There are 4 ways to turn a row about zero (a turn may also mirror it). The second row of each pair is the first, turned, with some noise. The first 36 pairs use one turn. New pairs use 2 turns, one after the other, and a turn may come again.
(in the rows, 128 means zero)
Known pairs, each followed by its turns in order:
[128 139 120 114 130 111 165 146]
[125 161 121 118 145 104 128 127]
(2)

[139 143 140 147 114 145 112 126]
[135 110 115 128 146 139 145 148]
(0)

[176 127  78 155  97 117 153 113]
[137 168 137 130 128 162 111  66]
(3)

[204  50 101 118 114 107 155 132]
[ 88 124  81  92 185  96 140 190]
(1)

[130 102 165 145 130 155 126 127]
[154 131 143 111 126 140 160 150]
(0)

[110 128  89 106 125 125 129 110]
[124 147 151 141  99 140  95 144]
(3)

[133 115 136 105 180 161 140  83]
[136 150 159 120 109  76 182 140]
(1)

[148 116  69 119 114 108 146 124]
[166 141  92 129 167 131 122 122]
(2)

[ 94 128 175  88 134 157 176 117]
[179 155 177 133 144  98 148 107]
(0)

[ 92 127 123 141  49 130  49 146]
[158  85 201 157  79 110 174 129]
(3)

[174 148 148  49 129 107 116  49]
[188 178 153 164  85 147 198 107]
(2)

[155 143 148 108  49 101  87 142]
[ 79 142 123 152 191 142 156 166]
(0)

[114 132 111 157 141 164 136 117]
[112 102 129 107 156 164 134 130]
(2)

[119 114 109 114 155  60 140 135]
[127  90  97 182 142 108 134 148]
(1)

[129 128 141 128 107  97 137 129]
[148 142 128 126 120  98 125 147]
(2)

[131 142  77 155 122 169 134 135]
[140 103  74 108 114  89 124 124]
(0)

[122 140 133 149 118 139 124 131]
[122 117 133 146 132 125 150 119]
(3)

[127 132 110 145 129 117 137 128]
[135 114 141 141 136 123 108 136]
(1)

[109 117 186 102 104  97 169  94]
[ 85 110 157 162 164 161 181 117]
(1)

[196 127 106 153  49 102 132 155]
[ 66 118  77 173 121 116 163 188]
(0)

[121 112 136  94  91 117  92 122]
[160 135 164 120 109 116 143 160]
(3)

[ 66 172 179 172 114 114 118 175]
[136  54 102 191 136 103 164 125]
(3)

[207 131 153 156 118 130  77 186]
[133 118  95 104  39 134  61  99]
(2)

[163 134 133 187 123 172 146 168]
[170  97  91 140 104 115 139 188]
(0)

[137 141 115 136  89 130 162 120]
[169 114 137  97 144 102 127 124]
(2)

[130 174 117 147 133 207 141  92]
[198  96  78 125 143 101 158  91]
(0)

[115 156 103 207 116 129 139 140]
[140 110 155 119 132 123  52 120]
(1)

[141 107 129  66 135 120 157 123]
[124 132 113 143 132 137 181 176]
(1)

[144 127 110 120 207 161 122 137]
[146 153 126 125  75  58 133 149]
(1)

[ 49 122 204 142 166 153 122 184]
[ 62  93 152 138  23 141 122  93]
(1)

[149 132 160  94 127 111 119 157]
[167 134 112 106 132 104 145 144]
(3)

[136 127  62 117  80 120 146 121]
[ 71 135  90 137 125  74 140 113]
(0)

[116 133 136 114 104 165 123  98]
[104 151 159 141 139 124 151 142]
(3)

[123  85 134 120 138 130  87 148]
[130  94 155  81 122 105 121 141]
(3)

[153 101 123 159  88  98 191 154]
[157 127  86  78 133  75 120 153]
(2)

[146 162 125 175 129 107  87 119]
[151 134 150 121 108 158  68 141]
(2)

New pairs. What belongs after each?
[121 148 119 178 130 128  72  94]
[112 118 150  82 135  76 163 109]
(2) (3)

[117 106 138 145  49 117 113 130]
[ 71 142 139 138 101 166 140 161]
(2) (0)

[136 163 187 147 127 140  52 140]
[112  84  99 147 164 135 151  46]
(1) (0)

[ 96 121 130 142  82 117 120 135]
[ 88  96 124 146 104 130 145 134]
(0) (1)

[129  96 178 102  96 128 135  67]
[106 119 191 162 107 112 169 161]
(1) (1)

[134 147 133 192  97 134 113 138]
[100  77 101  98 118 116 122 168]
(0) (1)

[125 136 157 135 131 147 112 133]
[107 119 138 117 130 155 141 109]
(2) (1)

[ 95 125 143  92 106 144 100 123]
[173 100 104 131 150 110 136 118]
(3) (3)

[178 123 115 136 133  85 161 108]
[118  65 117 120 125  96 154 142]
(0) (0)

[115 120 138 124 117 124 133 113]
[134 142 115 115 129 108 128 144]
(2) (2)

[174 142 124 158 130 128 157 164]
[ 93 102 102 117 110 117 120 176]
(0) (0)

[132 136 150 147  95  55 131 113]
[ 94 113 120 124 147 187 139 175]
(1) (2)

[161 176 124 116 134 125 123 127]
[141 144 152  93 123 154  93 108]
(1) (2)

[136 126 143 127 112  53  97 108]
[157 171  80 122 112 118 162 166]
(3) (0)

[121 125 123  70 130 133 112 123]
[117 137  92 147 122 166 106 132]
(3) (1)

[128  78 163 126 120 130 138 136]
[110 140 100 161 110  91 156 137]
(3) (1)

[134  49 140 122 130 139 133 107]
[105 133 112 122  76  77 133 136]
(2) (0)

[122 154 207 129 103 127 154  96]
[199 141 113 146 178 110 151 155]
(2) (3)

[ 92  86  51 128 131 112 187 149]
[108 105  76 103  87 143  45 122]
(2) (3)

[179 144 133 122  88 147 125 148]
[174 166 131 138  83 135 124 124]
(1) (1)

[146  87 144 126 153 116 128 119]
[106 133 159 141 107 108 109 116]
(1) (0)

[ 81 145  80 119 155 132 127 139]
[ 91 144 136 119 163 168 133  97]
(0) (0)

[115 147  97 148  94 139 150 120]
[160 154 122 113 146 168 130 152]
(1) (0)

[149 136 103 133 137 131 127 102]
[111 145 152 136 119 142 118 118]
(0) (3)

[131 207 157 151  87 150 124 154]
[177  91  97 110 193 156 148 117]
(1) (0)

[ 94 150 121 133  49 207  85  64]
[125  90  69 116  53 129 213 183]
(2) (2)

[129  89  92  86 153 135 128 111]
[144 148  90 129 102 163 133  99]
(3) (1)

[140 121 168  99 136 142  98 126]
[121 111 159 113 153 168 121 117]
(2) (1)

[138 126  82  55 146 100  89 159]
[159 127 107 109 158 112  73 199]
(1) (1)

[132 118 182 166  85 153 119 124]
[103 116 176 164 135 139 171 122]
(1) (2)

[ 94 207  97  56 138 109 123 124]
[162  92  53 165 108 118 160 172]
(1) (0)

[127 118 106 129  80 179 117 158]
[128  95 127 110 155  83 171 112]
(2) (1)

[131 130 134  65 105 117 111 168]
[150 112 144 154 183 121 101  90]
(2) (1)

[109 196 144 158 154 100 177 118]
[133  78  82  82  82 100 126 119]
(3) (0)

[142 139 123  90 104 123 107 140]
[136 131 139 137 128 173 144 123]
(2) (3)

[ 64 151 166 175 129 122  49 122]
[101 111 128 134 136 176 208  61]
(1) (0)

[161 176 155 115 101 122 154 131]
[150 155 128  64 154 147 121 120]
(3) (2)

[ 90 125  99 113 131 155 135 106]
[162 157 135 155 128 128 157 135]
(0) (2)

[207  49 131  88 157 100 137 105]
[146  93 200  68 176 113 116  71]
(0) (2)

[164 129 127 115 160 146 133  92]
[132 135 120 113 169 103 103 107]
(3) (0)

[207 108 133  66 126  61 131  52]
[189  28 108 120 146  80 157  81]
(0) (0)

[ 53  89  49 142 101 137 121  55]
[ 86  86  99  47 175 123  75  69]
(2) (3)

[139 107  70  68  98  79 113 140]
[187  94 147 159  95 154 129  79]
(0) (1)

[ 74 139 166 127 115 140 105 120]
[139  79 138 136 178 125 145 145]
(2) (3)

[ 92 130 128 124 134 111 141  75]
[ 85 143 144 139 103 122 104 157]
(2) (1)

[150 105 113 117 177  99 156 103]
[135 146  85  78 165 141 102 116]
(3) (0)

[124 147 149 130 154 118 111  67]
[133 101 150 194 105 153 140 102]
(1) (0)

[ 49 134  77 138 162 114 146 173]
[ 65  84 139  77 117 175 150 160]
(3) (0)

[142 123 115 176 135 207 169 154]
[122 191 140  66 131 120 131  67]
(2) (0)

[120 116  99 140 118 137 116 138]
[135 124 114 113 125  95 125 123]
(2) (1)

